The rows of a group lie close to one hidden flat surface of 9 dimensions, which may be shifted away from zero. Surfaces can cross.
Some rows, each with its group after it:
-0.618 0.522 1.840 -1.659 -3.394 -0.281 -0.259 2.809 -0.359 1.324 -0.302 -3.151 -2.168 1.759 -> Q
1.766 -3.798 0.696 -2.829 -1.589 -4.160 -0.869 0.525 -1.235 -1.732 0.432 2.048 3.834 0.779 -> M
-0.550 0.929 -0.961 0.707 1.549 -4.425 2.711 -0.958 0.529 0.614 0.009 2.830 1.595 3.254 -> W
-0.323 -3.028 -6.414 -0.416 1.139 1.163 -0.916 0.609 6.032 0.060 -3.286 -1.770 1.864 -0.331 -> P
-3.509 -1.137 -1.023 0.595 -1.881 -0.801 -0.192 -0.457 -0.658 -0.007 0.157 -0.625 -0.175 -3.122 -> W
0.844 -2.952 -0.391 0.125 -2.780 1.063 -0.545 -0.148 0.031 -0.337 -0.770 -1.673 -1.018 -1.949 -> P
2.542 -0.474 -1.813 -1.349 0.388 -1.171 -2.054 0.651 -0.715 1.832 -0.526 0.324 -0.084 -0.119 -> Q
0.000 0.660 -0.597 -1.081 3.350 0.490 -3.375 1.166 -0.021 0.295 -1.475 -3.180 -4.363 -0.053 -> M
-0.384 2.389 1.118 -0.212 1.301 0.069 -2.690 -0.937 -1.550 1.561 0.512 -0.758 -0.893 -2.935 -> W
3.882 5.261 1.410 0.422 2.330 5.196 -1.540 -0.778 0.966 0.398 3.206 2.870 3.000 -0.188 -> Q
-0.504 -0.682 5.195 -2.385 -0.595 -1.660 -1.520 -0.131 -1.794 -1.562 1.186 2.645 0.282 0.805 -> P
2.489 1.869 -0.216 1.293 -2.887 -5.262 -0.716 -1.157 0.828 0.543 4.369 0.196 2.175 1.458 -> W
-0.872 0.282 0.742 1.233 -2.040 -0.451 1.310 1.391 -2.149 0.214 0.878 4.043 1.447 1.002 -> M
2.273 0.760 -0.174 0.139 0.916 0.616 -0.467 -0.661 0.599 0.588 -0.679 -1.132 0.384 -0.133 -> P
0.654 1.717 -1.705 1.154 -1.993 3.480 0.392 2.722 1.525 2.494 -0.247 -0.469 -3.662 2.912 -> M
-1.571 4.321 0.160 3.416 -3.281 -1.240 4.490 -3.298 1.903 4.694 0.499 -0.604 0.703 -0.202 -> M
4.958 0.933 2.371 -2.321 1.778 0.846 -1.073 0.847 -0.084 0.691 -3.017 -1.983 0.977 2.273 -> M
0.744 2.141 -1.676 1.924 0.963 2.214 1.576 -0.906 0.081 0.703 0.795 -0.450 0.998 -0.961 -> M
2.301 -2.265 2.799 -1.697 -4.729 -0.241 -2.539 1.821 -2.442 -0.154 1.966 0.927 -1.510 0.524 -> P
-2.029 1.125 -1.184 -0.069 -0.136 2.382 -1.282 3.134 1.319 -0.673 0.444 -0.092 -0.691 1.444 -> Q
-1.949 -3.919 -0.444 -2.350 3.964 0.254 -3.258 -0.111 -4.328 -1.831 0.807 2.929 -3.912 -3.571 -> M
1.772 1.335 -0.702 -1.742 -0.286 -1.506 -0.125 0.488 1.296 0.558 1.557 -2.823 1.670 1.781 -> Q
0.450 0.498 -2.583 -0.224 1.909 -1.472 -2.046 -0.390 -0.552 1.450 -0.331 0.600 1.162 -1.758 -> Q
5.185 -0.444 0.599 -0.958 -4.503 1.130 -1.376 -4.238 1.641 1.481 8.375 0.067 0.202 -2.930 -> P
7.523 1.637 -3.494 0.198 1.371 -0.880 -1.430 -2.304 0.414 2.761 5.368 0.159 -0.465 0.042 -> P
3.944 4.806 1.329 0.431 1.994 5.427 5.924 -3.328 1.993 1.509 1.534 -2.179 3.124 0.601 -> W
-2.834 0.487 -1.280 2.081 -2.281 2.854 1.757 1.087 -1.287 3.199 -1.888 1.302 -3.663 -0.925 -> M
-1.302 -0.666 0.147 -1.132 1.349 0.004 -0.126 -0.332 -1.087 0.663 -2.094 -1.289 0.216 -2.081 -> Q
-0.039 0.850 -1.149 2.150 -0.232 1.737 0.255 -0.998 0.786 0.031 1.196 3.751 1.580 -0.620 -> Q
-1.807 4.364 -1.705 1.751 -1.407 2.247 -0.278 3.244 0.338 2.648 0.016 1.858 -0.608 1.849 -> W
1.683 0.005 -1.101 0.942 -1.015 1.026 1.490 -2.059 0.827 1.292 -0.897 -1.079 1.514 -2.062 -> P
3.228 0.016 1.307 0.823 -1.369 -2.010 -2.084 2.214 1.161 -2.815 0.497 -0.553 1.138 3.960 -> W
-1.913 -2.453 -0.115 0.816 -1.591 -1.481 -0.026 -1.819 -0.150 -1.025 -0.816 -1.417 1.041 -3.289 -> P
0.201 -1.800 -5.626 -0.370 1.462 -1.802 -3.818 0.744 -1.224 2.360 -1.093 2.240 0.125 -2.938 -> Q
-3.292 -3.134 0.870 0.374 1.731 0.255 -0.697 2.112 -0.860 -2.971 -3.908 -0.688 -4.359 0.767 -> P
3.879 0.769 0.386 -2.259 0.991 3.936 2.300 0.070 -0.090 1.247 -0.494 1.802 3.636 0.878 -> W
0.934 1.988 3.088 0.368 3.024 1.622 5.313 -2.184 1.459 -2.244 0.218 -4.067 -0.095 2.445 -> W
1.295 1.632 -1.099 1.752 -1.302 1.419 -3.161 -0.961 -0.450 0.955 -0.133 2.171 4.480 -4.522 -> W
1.758 0.822 -0.108 1.059 2.774 -4.756 -3.868 -2.383 -1.723 -1.279 3.093 -1.519 -1.404 -2.216 -> P
2.806 -0.506 -4.133 -0.597 -0.180 0.464 -0.025 -1.022 1.961 1.739 1.358 0.102 2.081 -0.901 -> Q
1.484 1.979 1.439 -4.096 -0.289 -0.561 1.448 -0.939 1.946 -0.867 2.767 -6.685 5.301 -0.668 -> Q
0.770 2.509 -1.974 2.941 0.512 1.794 2.032 0.829 -0.688 -2.229 3.040 1.951 4.130 0.178 -> M
2.465 -0.195 -3.109 1.557 -3.971 5.096 0.562 2.065 -1.397 3.169 -3.424 -1.399 2.043 -3.511 -> M
5.129 2.359 1.282 0.947 4.430 6.488 -1.431 1.202 2.592 -1.100 -2.996 -1.185 -1.928 3.269 -> W

New rows. What belongs after each?
-0.393 -0.765 -0.151 3.298 2.469 -3.774 0.109 0.332 2.648 -3.542 -2.578 0.539 -1.338 4.842 -> W
-4.499 0.232 1.249 1.367 -6.122 -5.063 -2.335 2.558 -1.771 0.264 -1.538 -0.866 2.824 -1.593 -> P
-4.538 -1.255 -1.527 3.868 -0.123 -2.741 -0.775 0.277 1.796 -2.079 -1.867 -0.615 -2.872 0.594 -> W
-1.424 -1.882 0.077 -1.092 -1.576 -0.838 4.734 -1.088 1.192 -0.587 2.482 -4.156 -3.306 1.613 -> W
-2.356 -0.664 2.134 1.209 -2.994 2.153 2.926 -0.789 0.528 -0.334 -0.210 0.877 -0.227 0.028 -> Q
-1.347 0.485 1.342 0.135 4.133 -3.507 0.170 -1.469 -1.941 -1.246 0.875 2.180 -1.101 0.554 -> P
0.644 -0.438 -2.464 -0.188 1.444 2.289 -0.014 -1.246 0.915 1.154 1.845 -0.569 -2.767 -1.361 -> M
0.468 -2.848 -1.135 -0.843 2.939 -1.258 -2.119 -3.405 2.177 -2.457 0.927 -1.331 -0.058 -2.862 -> P
-3.192 -1.544 -2.609 -0.294 -0.397 -0.564 -1.973 3.369 -0.413 0.500 -2.018 -0.011 -2.743 0.205 -> Q
-3.250 -1.405 -0.106 -0.285 -6.595 -2.873 -3.456 4.345 0.129 -0.063 -0.205 0.028 0.552 0.825 -> P
3.637 -0.777 -0.378 0.700 -0.441 1.653 2.931 -2.399 1.652 1.304 -0.391 1.394 0.036 1.573 -> Q
0.493 -0.604 -2.262 -0.164 -1.413 -2.343 -3.068 0.361 1.932 0.194 2.218 -0.289 0.050 -0.245 -> P
1.193 -0.013 -3.939 2.781 -1.222 -1.162 1.185 -1.509 0.258 1.914 -1.518 -2.325 1.825 -3.173 -> P
-1.056 1.508 -0.047 0.794 -0.632 -1.097 -0.675 1.195 -0.483 0.778 0.387 -0.083 -1.045 0.823 -> M
-0.197 2.378 -1.323 1.688 1.382 2.859 1.806 0.043 1.367 1.265 -0.435 -0.989 -1.828 0.781 -> M
1.863 -0.151 -1.756 2.584 4.100 -1.659 2.370 -5.704 2.847 0.254 -1.304 1.293 1.995 -0.961 -> W
-3.774 -2.901 -1.653 -3.875 -1.716 0.677 1.348 2.829 -2.261 1.797 -0.294 1.528 -1.792 -0.185 -> W
-2.743 1.712 -0.045 2.507 -0.284 0.700 2.579 -3.595 -1.547 3.838 -1.157 0.349 -0.808 -4.830 -> M
1.118 4.430 -0.120 2.271 1.560 1.330 0.423 -1.472 1.792 0.224 2.564 1.959 2.268 0.790 -> Q
-1.348 -0.761 1.060 -1.599 1.745 -5.358 1.059 -1.458 -2.416 -0.421 -0.128 2.487 2.953 -0.206 -> W
-1.287 -0.296 2.264 -1.704 -1.373 -1.610 -2.961 0.558 1.139 -0.905 1.151 0.901 0.939 0.709 -> P
6.309 -4.969 0.262 -4.727 -3.111 -0.896 -0.957 -1.320 -0.419 1.548 0.195 1.252 3.164 -0.805 -> M
-0.921 1.721 0.079 -1.163 1.751 1.543 0.539 -1.752 -1.624 2.664 -0.157 1.081 1.486 -3.528 -> W
5.259 -2.376 -6.266 0.885 1.270 0.142 2.197 -0.663 -1.189 2.588 2.067 1.863 -2.845 0.795 -> P
3.284 -3.237 2.837 -2.852 -2.474 -0.768 -1.951 -1.622 -1.122 -1.182 -0.469 -0.337 4.285 -3.091 -> P
-0.099 0.266 -2.821 0.167 -1.053 -0.881 -3.313 1.460 0.178 0.965 -1.154 -4.604 -0.079 -2.316 -> M
-1.524 -2.593 -3.029 0.972 -1.482 1.705 3.063 -3.077 2.581 0.758 3.738 2.391 -2.920 -0.794 -> P
0.568 1.010 -3.082 -0.384 4.178 3.249 -4.675 2.926 -1.266 1.881 -2.872 2.276 -3.300 -0.568 -> Q
3.470 -3.886 -3.916 -1.129 0.619 -2.482 0.028 -2.644 1.573 1.908 0.168 3.617 0.813 0.017 -> W
-3.740 -2.832 -2.241 -2.037 -1.871 1.425 0.709 2.738 -1.255 0.931 -2.003 2.565 0.069 -0.706 -> W
2.532 -2.542 -5.428 -0.994 1.730 -2.247 -3.115 -1.275 3.264 -0.294 0.778 -0.969 2.078 -1.335 -> P
0.190 -0.951 -2.697 -0.088 0.479 -1.131 -1.347 0.580 0.503 -1.629 3.471 -0.072 0.266 -0.321 -> M
0.918 2.005 0.682 0.295 3.983 1.213 2.147 -2.383 1.999 0.231 -1.099 -1.587 -0.911 1.271 -> M
-2.970 -2.740 1.592 0.013 -1.329 -0.176 -0.686 -0.679 0.172 -1.915 2.568 1.332 -4.262 -0.117 -> P
1.358 -1.828 -1.734 -1.067 -0.476 1.452 -1.666 -0.812 -1.225 2.289 -2.073 -2.117 -0.373 -4.477 -> M
-0.889 -4.738 0.686 -2.490 -1.674 -2.018 1.343 -1.321 -0.956 -1.120 -1.407 0.327 2.906 -2.296 -> Q
2.438 -2.917 -4.355 1.534 -2.037 -2.696 1.449 -2.378 -2.017 1.495 2.668 1.282 0.151 -2.814 -> P
1.084 -4.720 3.404 -2.645 -0.725 1.611 -2.676 1.124 -0.723 -3.097 -2.640 -1.185 -1.160 -0.566 -> P
4.203 -2.463 -0.341 -2.280 -4.275 0.378 0.341 -0.530 0.270 3.533 0.436 0.997 0.720 0.065 -> M
-3.934 2.863 -3.578 3.659 -3.437 -0.483 1.712 4.506 0.839 3.521 -2.593 -0.280 -2.101 3.286 -> P
-0.262 1.704 -0.011 -1.510 -2.093 -0.439 -0.361 0.601 0.448 0.956 2.251 -2.752 2.018 -0.694 -> Q
-0.388 -4.153 -0.938 -0.923 -4.614 0.263 1.034 -0.394 -0.186 0.401 0.363 1.467 1.490 -2.094 -> Q
0.098 1.189 -1.070 -0.526 3.549 0.995 -2.812 2.861 0.879 -2.018 1.994 -0.882 -4.413 3.189 -> M
-0.312 2.479 -1.082 0.545 0.644 -1.322 -1.361 0.171 -0.622 2.476 -0.058 -1.039 -0.989 -0.609 -> Q
-2.172 0.572 0.267 -1.181 -0.716 -5.388 -0.173 -1.014 -2.499 1.339 2.282 1.460 1.456 -1.173 -> W
2.450 -4.243 0.464 -3.540 2.045 1.188 0.089 -0.295 -0.747 -1.046 0.723 3.550 -1.485 1.459 -> M
1.100 1.364 2.432 0.236 3.374 2.678 -1.190 -0.509 0.173 -1.369 -1.851 -1.984 -0.972 -0.282 -> W
-0.912 -0.099 1.767 0.073 4.869 1.039 3.004 -2.304 -1.883 -1.773 -1.017 3.317 0.981 -0.616 -> M
5.729 -1.282 -0.001 -0.233 -2.155 -0.351 2.002 -4.153 -2.405 1.873 3.407 1.039 2.216 -3.244 -> P
-0.549 -2.855 -1.614 -2.942 -2.022 -2.186 -3.786 2.263 -2.773 0.783 -0.539 0.366 1.157 -2.940 -> Q
-1.277 1.271 0.340 -0.189 2.420 2.000 1.736 1.490 1.562 0.515 -1.246 1.921 -3.045 4.348 -> P
-3.460 0.207 -0.743 -0.107 0.612 -0.175 -2.965 1.073 -2.649 0.943 -1.458 0.839 -0.230 -3.890 -> Q
0.874 4.739 0.102 -1.908 0.013 -3.008 -2.072 0.587 -1.894 4.831 4.162 0.831 -1.877 1.335 -> W
2.576 -1.382 -0.649 -0.258 -2.956 3.914 0.850 -0.600 1.740 1.361 0.066 -1.163 -0.761 -0.736 -> P
-4.177 -3.745 -3.259 -1.300 1.576 -2.503 1.936 -0.974 1.352 -2.455 -1.695 -1.733 3.223 -1.898 -> Q
3.027 -1.164 0.533 -3.941 -5.065 2.823 2.455 5.223 -1.121 -0.260 1.699 1.802 4.845 3.604 -> W
